There are 4 ways to turn a row about zero (a turn may also mirror it). The second row of each pair is the first, turned, with some noise. The first 28 pairs use one turn. New pairs use 2 turns, one after the other, and a turn may come again.
In the rows, zero is written as 128.
Known pairs, each followed by its turns in order:
[141 143 180 152  87 142]
[187 152 130 132 158 105] | z468

[126 107 145 130 133 162]
[154 121 132 164 128 129] | z934

[130 178 162 149 117 158]
[170 148 178 135 146 118] | z468

[127  96 173 174 153  88]
[ 83  96 107 164 156 166] | z934

[ 96 109 127 146  99  77]
[138  76 161 130 108 100] | z825

[165  88  96 127 105 101]
[171 135 162  96 119 161] | z408

[135 134 132 138  86 117]
[153 153 111 154 122 111] | z468

[ 89 153  76 111 173 138]
[ 87 112 171 109  84 162] | z468

[127 134 106 103 130 161]
[112 151 137 112 152 149] | z825

[114 166 177 126 172  89]
[107 126  49 120 122 166] | z934

[ 96 126 133 169  94  97]
[151 137 112 133  84  82] | z468

[133 142 125 161  80 153]
[107 174 120 139 138 170] | z408

[133  95 176 101 151 164]
[181 149  94 101 133 156] | z825

[123 161 176  85 150  84]
[ 88 181 145  96 158 104] | z468

[177 166  84 177 172 148]
[155 176 125 102 210 135] | z934

[112 142 107 145 162  88]
[122  99 143 176 132 136] | z825

[120 123 127 169 157  89]
[106 141 157  99 100  98] | z408

[ 78  88 145  77 132 100]
[187  94 161 105 153 140] | z825

[ 81 166 146 101 127  85]
[ 97 129  92  99  72 148] | z934

[126 117 115  96 149 114]
[ 93 128 120 115 131 146] | z468

[ 91 155  95 128 134 132]
[ 84 107 135 124 153 137] | z408

[145  77 151 147 105 102]
[165 124 140 123  73 104] | z825

[130  84 162 146 116 161]
[136 113 144 191 130 125] | z934

[ 86 161 112 178  77 113]
[ 55 149 137 127 109 179] | z408

[160 138 127 108 116 148]
[158 137 124 155 141 142] | z408

[154 124 166  84 113 146]
[157 163 112  94 148 107] | z825

[103 173 153 127 146 151]
[142 165  93 140 101 153] | z934

[163 105 121  98 143  86]
[174 106 164 122 105 116] | z408

New pairs. What belongs after each?
[156  99 155 120 100  90]
[107 110  89 110  94  99] | z934 z468

[107 126  89 106  83 146]
[ 81 150 116  92 122 117] | z468 z825

[140 149 179 165 116 161]
[169 148 152 151 105  85] | z468 z408

[127 111 134 154 119 127]
[134 145 123 112 111 115] | z408 z934

[130 136 175 110  86  99]
[165 108 170 118  92 123] | z825 z408

[ 79 171 127 120 124 174]
[123 156 124 193 131 168] | z934 z408

[ 99 128 100  88 158 122]
[147 156 131  87 111 161] | z468 z468

[118 180  87 178 166 130]
[ 67 144 103  75 147 125] | z825 z408

[148 175 180 117 178 173]
[152 122  86 151 111  44] | z468 z408

[121 103 158 141 143 126]
[119 124 120 124  91 155] | z934 z825

[135 131 152 113 147 124]
[139 135 150 109 149 142] | z934 z408

[158 160 171  83 153 100]
[133  96  96 165 180 159] | z468 z825

[139 102 134 124 138 105]
[141 156 134 142 113 131] | z825 z408

[130 172 125 114 138 145]
[100 152 137 134 159 110] | z934 z825

[166 139 118  88 130 156]
[129 151 109 168  94 139] | z408 z825

[130 153 103 161 108 148]
[115 132 151 120  86 153] | z825 z934

[145 151 174 170  80 157]
[111 112 207 127 144 112] | z825 z825

[ 90  84 129  81 131 107]
[167 128  63 115 133 142] | z934 z468

[ 97  99 152 134 174  82]
[149  83 128 110  81 169] | z408 z408

[133 170 154 161 134 102]
[112 139 164  79 124 134] | z825 z408

[155  85  78 146 172 175]
[160 138 142  90  63 185] | z468 z825

[169 119 123 115 142 179]
[120 161 117 189 129 133] | z408 z825

[143 154  94  98 169 175]
[149 124  78  94 115 169] | z468 z825

[169 139 163 154  93 135]
[104 117 152 141  90  81] | z934 z468

[ 93 137 176 124 146 137]
[167 144 134 129 175 112] | z468 z825

[124  91 149 149  99 147]
[141 113 138  97 163 103] | z468 z934

[147 161 154 173  95 143]
[119 137 178 139  90  92] | z934 z468

[143  84 144 123 157 162]
[ 74 135 125 161 143 130] | z408 z468

[174 173 122 130 151 140]
[ 82  93 123 167 141 143] | z825 z825

[ 76 137 136 120 148 100]
[160 150 119  89 142  95] | z825 z408

[ 89  87 125 108 132 115]
[117 131 169  99 152 133] | z468 z825

[178 175 163 173 153 145]
[147 167 124  72 172 170] | z934 z934

[104 144 172 110  89 167]
[141 159 187 130 167 142] | z825 z825

[ 88 131 138  77 111 109]
[177 111 129 125 120  82] | z825 z408

[100 135  98  88 167 153]
[130 145  86 129 144 180] | z825 z825

[130  82 131 113 137 152]
[152 109 131 105 167 130] | z468 z408

[114 175 170 140 158  94]
[155 166 178  91 116 135] | z934 z934

[106 146 110 124  91 142]
[116 121 116 157 100 148] | z934 z408

[ 98  76 148  81  78  96]
[164  79 159  82  77 104] | z934 z825

[164 166 173 100  78 101]
[ 48 150 119 153 121  86] | z825 z468

[109  88 126 149 101 161]
[147 122 149 133  89  87] | z825 z934

[ 85 162 144 108  86 125]
[104 144 107 120 171  84] | z468 z825

[124  90 100 158 109  99]
[171 155  91 121 139 107] | z825 z468

[159 115 166  84 114 120]
[164 145 115  85 139 164] | z468 z934

[ 92 135 180 135 171  88]
[106  87  87  89  86 137] | z468 z934

[ 88 161 160  84 179 173]
[ 91  66 162 123 137 187] | z825 z468

[ 79 126 160  99 158 128]
[155 137 143 103 191 126] | z468 z825

[125 178 146 132 140 168]
[102  98 157 106 170 125] | z825 z408

[105 174 175 174  91 142]
[159 138 171 128  55 127] | z408 z468

[159 126 171 114 137 179]
[156 129 131 135 153  68] | z468 z408

[ 99 129  89 149 180  90]
[107 159  95  61 138 107] | z408 z468

[117 149  97 144 118 125]
[107 118 101 107 117 123] | z825 z408

[106 114 105 175 145  86]
[134 110 118 105  63 125] | z825 z825

[171 131 116  80  77 110]
[143 200 146 108 152 156] | z468 z934

[118  77 127 122 123  80]
[167 106 141  98 108 159] | z934 z825

[ 83 145 115 121 131 128]
[139 149 133 140  97 101] | z934 z934

[121 139 144 146 104 172]
[132 122 125 153 178 136] | z468 z468

[178 135 125 112 149 121]
[109 167  98 118 146 138] | z825 z934

[ 91 136 133 156 144 136]
[165 120 157 126 127 142] | z934 z468

[170 117 155 101  76 108]
[ 93 133 189 148 169 103] | z468 z408

[162  85 123 160 156 169]
[173 141 133  69 146 105] | z468 z408

